The first 8 rows are patterns. Each new row is the sum of 2 different patterns, raised or lowered, with some noise. Before adding, each is slid sideways (what falls off one end comes back at the other), maybe read backwards, and multiplied by a number that may be negative. Names go in the order of the patterns.
Known rows, each followed by the names of its patterns:
[ 15.7 -26.7  21.9 -12.9  -4.1   0.3  24.1 -19.8 -24.5  12.9  -9.9  -5.3
 -13.5  29.5 -20.7  22.6   4.6  19.0  -3.6  10.4 -23.4 -20.6  19.1  -5.9
 -18.4 -16.0   5.7   9.4  -6.5  14.6   3.8  -0.8  -5.6 -17.5]	J26
[ -8.3  -4.4  13.4   7.1  28.5 -21.6  16.4  24.7  12.6 -17.0  -8.8 -28.7
 -14.1  21.8 -26.6 -18.6  23.7   2.4  23.3  15.3  29.1   7.8   2.9 -20.8
 -15.9   3.1  19.2  29.2  -7.6   6.1   5.1 -10.0  20.2   6.2]	J746
[-25.2  19.6  15.5  -2.9  25.2   3.9  11.8  20.6  -3.1  28.2  23.9  -7.2
  17.5  20.3  22.8   9.6   9.8   5.7  14.8  -4.3  -1.4  29.2 -13.7 -25.5
  16.4  -8.8   8.4  21.7  23.4   8.9   7.5   3.3 -25.4  -9.5]	J63
[ -5.8 -25.0 -19.2 -17.6   7.7 -10.1  27.3  27.7  -8.7 -12.4 -19.5  15.0
 -13.7  -2.7  -6.0 -28.3  16.3 -11.5 -15.4  25.4  21.2 -24.3  -4.1  -8.1
 -21.8  14.7 -21.2   5.9 -28.8  -8.1   2.6 -19.4 -14.8 -11.0]	J475
[-24.1   5.3  24.5 -23.9  11.5   8.6   6.0  -3.5  17.3   7.4  29.6   9.1
  13.8 -22.5  12.0  18.9  -9.6  -4.6  10.8  -7.8 -10.9  17.5  -9.7  11.4
   7.7 -29.8  28.8  28.0 -13.1  11.3  -2.5  28.8  10.2  -2.2]	J631
[ 29.4 -25.6  -8.5  -3.1   3.3  -1.0   5.3 -14.4  11.1 -16.9 -12.2  -5.1
   0.6 -22.0 -27.5   4.6  21.4 -29.2  10.5  23.7  21.0 -27.9 -29.6 -18.1
  17.3   7.7  -1.3 -22.9  13.1   3.9 -10.5  13.7  18.5 -26.3]	J632
[ 14.9  25.6  24.8  -6.7   5.5  -1.4  15.9 -13.2 -28.4  24.0 -12.5  -6.4
 -12.4  -5.7 -21.0  -4.1 -18.0 -24.6  28.1  21.0 -27.4  13.8  -2.9  -1.9
  28.0  -4.0  19.8 -19.7  17.7  14.0   4.5   0.1  21.0 -27.3]	J298
[-26.0  -9.4  17.4 -17.2 -11.8  -0.4  18.3 -17.3  17.2  12.4 -19.9 -15.0
 -14.6  -7.8 -22.5  23.7 -24.7  -6.1  25.2 -10.9  -3.2 -17.9 -25.8   8.5
 -14.4 -24.5  29.6   7.7  13.1  -2.9  13.2   8.3 -15.7  23.4]	J686

New rows, each followed by the names of its patterns:
[-16.1 -41.8   5.8   6.8  -4.5 -13.7  -6.3   2.8  -4.9  -2.4   1.3  -4.5
 -35.3  -6.9 -15.6  13.7 -39.8  -4.8  18.8 -17.5 -11.1 -14.8 -48.7 -14.0
  12.9 -35.8 -40.7  17.6 -22.3  -1.9  13.0  21.0   2.9  -5.6]	J746 J686
[ -6.7  13.2 -13.8   2.7  12.8 -14.5 -29.4  21.5 -48.1   1.9  15.9  -7.4
 -14.9   1.5  -9.4   7.6 -12.0  18.0  12.8   6.2 -14.3  23.7  29.9 -14.5
 -12.3  21.2 -14.4 -10.3 -27.2  21.8  26.4 -12.3 -28.5 -31.9]	J63 J632
[39.4 24.7 37.8 37.4 44.7 -2.2 60.7 22.0 -1.0 24.7 39.4 40.2  8.4 43.9
 33.1 33.7 64.1 20.1 53.9 19.9 -0.5 32.5 33.5 28.5 38.9  8.4 31.4 50.8
 33.4 19.7 57.3 18.2 79.2 17.4]	J631 J632
[37.4 32.9  1.1 12.2 25.6 25.0 16.2 32.0 24.7 14.4 44.0 30.0 36.2 26.8
 38.7 26.1 60.7 -1.1 55.0 41.3 25.8 40.1 49.6  4.8 40.4 34.9 57.6 18.2
  8.7 18.6 32.0 58.5 53.5 -1.9]	J632 J298
[-25.7 -28.1  -0.3 -25.2  -1.9 -28.0 -40.7 -24.9  -7.6 -35.1 -27.5 -19.8
 -13.1 -12.4 -34.2 -31.2 -36.7 -45.1 -25.0 -16.3 -30.4 -44.7 -20.1 -17.3
 -12.6 -11.5 -39.4 -35.0 -26.8 -53.9 -39.7 -24.4 -14.7  -8.8]	J746 J475
[  2.8  25.8 -15.6  16.4  -1.2   9.1  21.2 -15.2  31.6  17.0   9.8 -26.6
 -34.6  22.0 -22.0  33.7  12.1  23.0   7.9  29.4   2.5   4.3   9.1   3.5
  26.1 -11.1  42.4 -24.0  38.5  13.5  19.1  22.9  -9.3 -36.3]	J26 J475
[-47.2 -37.6 -23.0 -52.6 -30.2 -31.3 -40.4 -31.8 -53.7 -38.2 -47.3 -27.8
 -49.5 -47.5 -21.8 -31.4 -34.8 -39.3 -31.3 -10.6 -34.4 -30.1 -31.5 -36.1
 -50.9 -40.4 -21.2 -38.8 -21.1 -40.1 -19.9 -48.7 -35.1 -30.9]	J63 J631
[ -3.4  -1.0  -2.8   8.2  10.8   3.3 -37.1  32.9 -21.4 -12.0 -18.2   1.8
 -34.6 -19.9   0.0 -20.8  11.9   1.3  -7.1 -12.7   5.5 -17.0  11.3  -7.4
  12.3  -7.0   4.0  12.6   3.6 -14.0  -3.0 -25.8  19.4  -1.4]	J26 J298
[-31.3 -36.5 -19.5 -34.5 -42.8 -21.9 -10.4 -43.7 -13.1 -14.0 -48.6 -42.0
 -25.8 -37.1 -46.2 -23.8 -46.5 -39.1  -7.6 -37.2 -31.7 -44.4 -33.3 -32.0
 -38.4 -32.9  -5.1 -26.1 -30.6 -27.9 -22.4 -15.4 -50.3 -23.8]	J631 J686
[  4.6   9.3   6.5 -12.3  17.5  -5.8  10.2  15.8  16.4  -3.7  22.4  10.8
 -15.2   3.1   7.6 -15.7   6.3   4.3  -5.2   9.3  10.8   6.6  31.4 -19.4
 -12.4  -8.8  11.7 -17.0   9.0  28.2   7.0  13.8   7.3   5.5]	J632 J686
[ -3.5  -7.1  -4.8  13.6   4.6 -30.9 -16.0  17.3   5.4  32.3  -2.9  14.3
 -14.6 -40.0 -12.5   5.2  22.9   5.0   9.6   7.3  11.1 -17.0 -28.9  20.9
 -17.4 -35.1 -27.4   0.0  -7.7  34.0  21.8 -30.9  28.0  12.2]	J746 J632
[ 12.6   1.7  11.9  54.7  20.9 -11.6  -4.6   7.5  15.5  49.2   6.3 -18.5
   9.1  29.2   8.6  32.4  20.6  12.6  65.5 -17.8  24.9  23.5  33.9  25.2
  42.6  13.4  44.4  28.8 -12.8  -1.0  43.7  -7.5   2.7  25.3]	J632 J298
[-38.8 -40.7 -40.1  -8.4 -54.2 -31.5 -53.1  -9.7 -24.6  -4.4  27.7 -40.9
 -49.4 -16.5   9.3 -26.8  -5.0 -18.8 -33.5   1.1 -18.2 -48.2  26.2  10.8
 -51.1 -20.2 -29.6 -32.2 -23.5 -55.1 -23.4 -23.2 -40.7 -15.6]	J475 J298
[ 17.7  -2.2  10.8  12.8  10.0   0.8   3.7  -0.9  -4.9   1.3   8.2  -1.8
  14.6  -1.4  -5.7   6.6 -13.7   9.8 -16.5 -23.3  -3.5  -0.7   9.7   1.6
  19.7   2.1  -3.3  -8.3  -7.8 -10.7 -28.3  19.9  -1.5   0.7]	J63 J686
[29.2  0.8  9.2 27.6 12.3 11.8 18.2 37.3 11.8 20.2 20.2  8.2 -2.8 22.3
  7.3 11.3 14.0 16.5  3.6  7.3 29.5  9.4 14.3 26.7  0.8  0.6 22.2  5.2
 24.6  9.7 16.3 17.2  7.7 27.5]	J26 J475
[ 18.2  64.3  35.5  19.7  34.4  12.3  57.3  34.5  15.0   4.6  36.6  44.4
  29.2  13.6  40.8  46.3  30.4  20.9  20.8  19.7  17.2  48.7 -12.4  16.5
  53.6  18.3  37.1  42.7  41.1  22.0  35.8   0.1  17.5  30.3]	J746 J631
[-29.2   2.0 -18.1  36.0  24.7 -11.7  41.0  15.8   2.6  21.5 -12.3  22.6
  11.2  -8.5  18.1  33.0  32.7  10.1   2.8  -7.2  20.0  -5.0  -1.9  36.4
 -21.6 -26.2  22.4  -4.1   3.8  19.9  10.5  21.7   2.1  -7.4]	J746 J63
[ 22.0   7.5  25.2 -32.1  25.0  45.8 -29.3  15.7  10.6   7.2  16.7  16.7
  -8.8 -16.2  37.4 -26.8  -1.2  27.3  21.1  -4.7  11.2  44.9   0.9  29.5
 -18.0   7.1   9.6  -2.4   7.8  -9.2  16.8  30.7  -3.6  47.0]	J298 J686
[  8.5  21.7  -5.6 -13.8 -28.6 -44.1 -23.2  13.8 -50.4 -46.6  19.7  11.3
  -7.4  16.9  39.7  17.9 -25.8 -50.0 -36.4  10.0  18.0  20.7 -31.7   9.4
   0.3 -24.3  23.7  13.2 -34.8  11.7 -13.2  -6.9  19.0 -25.0]	J746 J632
[ -3.3  17.2  27.1  40.2  44.5  40.8  28.7  12.3  54.1   1.9 -11.0  31.7
  13.0   2.5  10.8  16.6  35.2  43.0  33.4  -6.2  55.5  12.9  45.9  11.1
  12.2  27.9  53.4   1.9  13.7  35.5   9.5  44.2  32.0  41.5]	J26 J746
[ -6.5  24.1  44.3  40.9  37.2  -0.5  57.3  44.6   9.8  51.1  56.9  14.4
  60.0   6.5  20.4  31.3  24.4  22.9  50.3   2.2  16.7  18.9   6.0  25.8
  40.7  19.5   3.2  34.1  47.5 -21.2  27.7  30.1  58.9   7.8]	J63 J632
[-41.2 -26.7  -8.5 -58.3  -7.3  10.2 -24.5 -21.9 -21.6 -23.1 -55.3 -18.5
 -31.5 -31.4   5.0 -18.5  -1.4 -56.0 -19.3  -7.9 -48.5  -8.1 -19.4 -36.9
  -9.7 -61.5 -37.9   2.0 -50.1 -24.7 -36.0 -19.6 -20.1 -13.2]	J63 J686
[ 25.3 -12.7 -14.7   1.0 -41.4 -29.6   7.1 -10.8   5.5   0.1 -11.3  15.5
 -25.1  27.0   4.3 -12.1   0.4  13.6  -7.7 -11.4  24.6  15.5  15.0 -14.0
  11.4 -49.8 -24.9   1.1 -10.6  15.4 -23.1  13.1   5.6  -8.7]	J475 J686
[35.7 28.3 43.1  2.3 34.7 39.8 -3.7 13.0 31.9 27.4 41.4 26.7 43.2 41.4
  5.4 16.9 -2.4 18.0 -2.1 25.9 39.2  2.9 50.9 28.5 15.2 43.8 26.3 35.8
 21.2 28.0 18.4 22.6 45.4 35.5]	J63 J686
[-12.4  17.3  -3.3  12.4  -7.6  34.7   4.9  -9.1 -15.4  35.6 -15.1   8.5
 -16.3 -39.6  15.7 -22.4   1.3 -27.1  -9.0   2.0  -5.5  -8.5  24.1 -14.7
 -26.6 -34.4  15.2 -25.3  15.7 -24.1   7.3  22.6  -4.3  -3.9]	J26 J298
[ 18.9  43.1   8.2  32.0   6.3  -4.1  30.9  -6.4 -28.8  41.8  -6.7 -29.9
   0.6  28.8  17.4  14.4  23.9 -26.5  18.8  20.1 -32.4  -7.7  34.3 -27.6
  15.7  13.3 -13.2  11.7 -16.2 -28.3  28.1   3.2 -39.9  41.5]	J631 J686
[-11.3  15.9  11.2 -19.6  52.5   9.7  21.9 -16.0  13.9  43.3 -22.8  -8.5
  47.6  35.7   6.6  38.6  12.6  40.7   5.2  37.9 -14.2  -7.9  37.8 -11.0
  -1.7  29.9  51.1   3.8  12.6  47.7  18.1 -10.1   4.6 -11.2]	J26 J686
[-39.0 -15.7 -19.2  27.0  -2.5 -37.5 -12.0   1.9 -41.8 -29.1 -15.1 -27.4
 -35.6  -6.8 -21.4  -9.7 -56.8   1.5 -22.5  -3.6  -1.8 -32.4 -35.1  -6.3
  29.8  21.6  -1.5 -11.8  20.0 -26.3   0.3 -29.7   6.3  20.0]	J475 J298
[ -1.5  23.7 -11.6 -10.8 -13.3  13.9  -3.1  21.6  15.9   8.7  34.6  13.0
  23.0  24.0  12.7   1.8  15.7  24.6   7.6  22.0 -11.2   1.6  31.6   0.7
   3.0  18.2  -6.8  11.6   3.8   9.0  -7.7   1.5  16.3  21.6]	J746 J298
[ 18.4  25.6   0.4  41.7  34.4  43.0   4.2  38.1  19.8  50.9  20.7  37.7
  33.3  45.6  18.4  26.9  29.5  18.8  49.3 -13.0  22.5  72.8   5.0   7.3
  34.4   0.7  33.3  26.1  15.9  24.2  54.9  -5.4  10.1  57.6]	J631 J298
[-16.2 -14.7 -56.3 -45.8 -41.9 -40.8 -42.5 -25.1 -16.9 -45.1  -5.3 -29.7
 -31.0  -8.7 -34.2 -36.5 -39.1  -0.8 -25.8 -21.9 -50.5 -11.5 -22.3 -27.6
 -28.3 -11.2 -42.3 -18.5 -25.8 -25.1 -37.6 -30.5 -10.2 -32.9]	J746 J298
[  6.7  33.8   4.1  14.1 -39.4 -25.3 -15.8 -25.0 -22.7   1.7  -0.3 -14.5
 -15.9  -1.9  10.9  -4.4 -28.1 -39.5 -22.2   5.3 -27.9 -19.2  -8.3   2.1
 -21.6   4.8   5.7  -8.7   3.5 -14.0 -15.0 -42.6 -22.7 -10.3]	J746 J63
[14.4  9.3  3.1 34.7 -0.8  8.0 15.9 15.9 21.0 39.9 16.9  3.7 19.5 -3.6
 11.5  5.9 23.4 14.1  5.5 25.3  9.2 31.4 23.1  0.5 27.3  2.3 -3.7 20.0
 19.7 19.0  9.7 14.6 24.2  7.2]	J475 J686
[ 12.7  46.5  17.4   9.9   7.5   5.2  21.8  39.7 -11.3  -8.7  33.1   1.6
   8.2  16.3   4.0  17.4  34.6  -3.5  13.3  32.0   5.3  13.8  26.8  22.6
  25.2   8.2  -1.9  18.0  19.2  16.6  20.1  20.2  21.2  13.2]	J631 J298
[-21.3 -25.4  27.6 -37.9  18.9  11.8 -28.4 -14.7  -6.7 -29.6 -24.3  15.4
 -11.2 -24.8 -11.9 -35.6   6.5  -2.2 -17.1 -22.2  -1.1 -20.8  -6.6 -18.0
   2.8 -12.0  -7.3 -13.3  -9.5  -1.2 -21.2 -14.6   8.5 -21.0]	J632 J686
[ -9.7  -4.1 -14.3   3.3 -22.6  -4.9   7.8 -10.2   4.2 -14.9  14.1 -15.8
   2.6  -6.2  -8.1  -6.1  21.5  21.6  14.2  10.0   4.6 -11.1 -20.5 -10.6
  13.7  -5.5 -21.0  25.9   9.3   2.0   8.4  23.7 -17.4  22.9]	J26 J63
[ -3.5   6.0  -6.8   4.3 -10.6 -11.3   9.6  18.0   1.5   6.5  20.9 -42.6
   5.5 -18.0 -26.5   4.8  -0.9  19.8  24.6 -11.0  -1.6  20.4 -46.4 -22.6
  -2.7  -7.1 -21.5  -7.3   6.8 -21.3  17.5  12.6 -11.4  14.9]	J63 J686
[-17.7 -42.2 -51.3 -35.8 -25.4 -29.0 -27.0 -29.5 -16.7 -22.7 -16.5 -24.8
  -3.8 -29.4   4.6 -13.5 -13.2   3.1 -39.6 -53.6  -6.2 -18.3 -28.6 -26.4
 -67.3 -23.3 -51.6  -0.8 -41.5 -40.4 -33.3  -5.1 -57.7  -1.2]	J631 J298
[-33.4 -27.5  23.7  33.0   7.4 -11.3  -3.9 -10.1  12.5 -20.8 -10.4  -2.6
  -4.5 -30.5  19.6 -19.4  16.8   3.6  -7.2 -15.8   2.4 -13.9   0.4   0.7
  16.2  15.5   1.0   3.1  22.1  16.7   3.6 -33.8  21.0  -4.9]	J632 J686
[-54.1 -38.5 -53.5 -71.8 -46.9 -67.4 -44.1 -67.5 -69.6 -53.5 -51.3 -43.8
 -56.2 -52.0 -42.9 -61.1 -66.4 -20.7 -44.1 -42.7 -35.3 -57.1 -46.7 -54.0
 -59.9 -43.0 -36.7 -40.9 -42.1 -43.5 -58.7 -57.5 -51.4 -56.4]	J63 J686
[-31.2  -5.9  19.1  10.1   8.8  11.8 -17.7 -10.4  17.8  -8.1 -13.6 -13.2
   1.6 -12.5   7.5 -32.6  16.0   2.0 -11.1 -14.1 -24.6 -35.2 -17.3  -1.9
 -22.9 -28.6   3.7  17.1  24.0  27.7  19.4  -1.1  -6.4 -36.7]	J746 J63
[-15.5 -22.6  -3.0   1.6 -26.9  20.2  13.7 -12.2 -11.5   5.2  -5.9  -5.2
 -15.4   3.5 -13.5 -18.3  12.5 -21.3  -1.8  -5.9  -5.3 -19.5 -21.2  -9.6
  -2.3 -11.4  22.8  24.6  -4.7 -19.3  -3.6  18.7 -15.1  -2.2]	J26 J475
[-16.7 -43.3  17.4  -9.8  32.5  32.2   0.2  -2.6 -16.0  37.6 -19.6 -10.1
  23.4 -33.8 -14.4  11.5   0.9  13.8  -6.0 -40.9  46.0 -28.4 -24.3 -18.5
  10.2  -2.1  42.8  33.5 -29.0  46.4  24.4 -26.3  -9.9  -1.5]	J746 J686
[ 8.9 24.5 27.5 14.4 32.8  8.7 17.2 11.1 35.2 50.0  5.6 11.1 15.1  1.6
  7.1 25.2 23.0 12.7  9.4 21.5  0.6 -4.5  9.8 14.4 35.0  2.9 25.0 16.7
  8.2 41.8 32.4 22.6 22.3 24.6]	J63 J475
[-13.0  32.1   9.7  20.6 -11.6 -34.2  32.1  17.6  12.0  28.3  24.0  28.7
  20.3  17.2   6.7   7.4  27.4  14.2   8.1  27.9  -2.1  21.0  23.1  13.6
  43.1  -5.1  -6.6   4.5  22.2   4.2  23.1   8.8  14.9  11.7]	J475 J631
[-42.7 -48.5   1.4  -2.8  -5.7 -51.3 -46.6 -34.8   3.8 -47.7 -21.0   7.4
 -16.0 -12.3  -0.8 -17.7   1.7 -34.5 -19.5 -38.5 -24.4 -26.6 -18.6   2.7
   9.8 -32.6  -6.6 -45.8 -31.0 -24.4 -25.6 -38.0  -9.3 -16.6]	J63 J632
[ 33.2  17.2 -20.9  30.2  13.8   9.7 -10.4   8.9  -4.6   7.2   9.0  15.0
  15.1   3.3  33.3  -0.9  20.3  -2.7 -24.7  11.3   9.2  31.1  27.8  11.0
  12.7  31.3 -26.3 -18.3   8.0  -3.4 -22.2  -7.5   2.0  -4.2]	J746 J686
[-37.5 -19.2 -25.9 -41.8 -19.5 -31.4 -37.8 -17.5 -39.0 -15.7 -23.6 -29.7
 -11.3 -22.9 -30.6   1.6 -20.3  23.8 -30.6  -8.8 -11.8 -37.2 -28.0 -12.6
 -18.8 -26.2  11.6   7.5 -45.6 -28.5 -25.5 -13.2  -4.0 -14.9]	J63 J632
[  8.0 -24.2  27.3  27.3  23.2  -0.1 -32.7 -26.0  30.8  -9.4 -15.1  39.5
  19.8   0.3  12.7  -2.4  24.6  -1.1  16.5 -22.5 -19.7   3.7  -3.8  18.0
  32.7  -5.6  23.0  -6.7  -0.4  21.3  -4.7  -4.5  36.4  -3.9]	J475 J632
[ -9.7 -22.8 -15.2 -21.6 -14.4  -2.4 -18.7 -17.4  -7.9 -36.3 -35.0 -26.8
  -2.4 -33.6 -27.6 -25.1 -11.4 -13.3 -22.6   3.0 -39.3  -2.2 -21.4 -24.3
 -32.7 -17.5 -32.5 -23.1  12.7 -29.6 -35.0 -36.3  11.4 -52.7]	J26 J632
[28.1 30.8 51.4 28.7 -2.4 44.2 37.4 30.4 16.9 47.1 16.3 49.8 46.3 38.6
 16.2 60.4  8.4  8.6 57.9 20.0 22.7 23.3 34.3 46.0 33.4 38.2 31.3 45.3
 22.3 12.6 33.9  4.8 46.9 23.5]	J26 J631
[43.2 29.3 36.5 21.2 22.4 19.1 13.4 45.2 44.0 35.9 37.7  4.4 24.9 25.6
 10.6  8.5 33.8 48.2  6.8 33.1 55.8 21.6 53.7 24.6  2.2 26.4 49.7  9.5
 13.7 28.8 21.9 27.7 35.1 22.9]	J746 J686
[-23.9  -2.7  -9.7 -14.8 -12.4   8.5  -0.8  -4.5   0.6 -13.9  -8.3  -2.8
  21.2 -27.4  -6.3   2.3   6.7 -16.6  16.5 -16.3 -16.1 -29.6  -5.2   7.3
 -17.5 -38.0  11.6   3.9 -20.7  15.0  12.6   6.2   0.4   8.4]	J63 J298
[30.7 47.8 48.5 18.3 29.3 18.0 34.1  9.1 16.6 35.7 17.6 20.8 38.5 17.1
 26.0 32.6 14.6 65.4 34.2 52.7 34.7 20.8 45.0 36.3 16.1 27.9 53.7 13.3
 54.5 46.8 12.1 48.9 32.2 23.1]	J63 J475
[ 35.2 -11.3  -0.8   1.0  11.2  36.6  -8.2  11.9 -13.9   5.1   9.4   4.9
   3.6  31.9 -36.2  32.0   8.6  32.2  -3.9   4.7 -18.0  28.3   5.3 -36.0
  29.1  -7.8   3.7 -32.0   8.4 -35.4  -7.2 -30.2 -20.8  18.9]	J26 J298
[-18.7  -0.7  36.7 -16.0 -19.2  -4.8  -0.5 -10.6  19.6 -17.1  21.1  27.6
 -40.3  36.1  31.8  -1.0  15.7  14.0  30.3  23.2  16.8 -37.6  -7.2  42.3
 -28.5  15.0  11.6 -10.7   2.4   4.7  21.9  16.7   1.5  12.4]	J631 J298
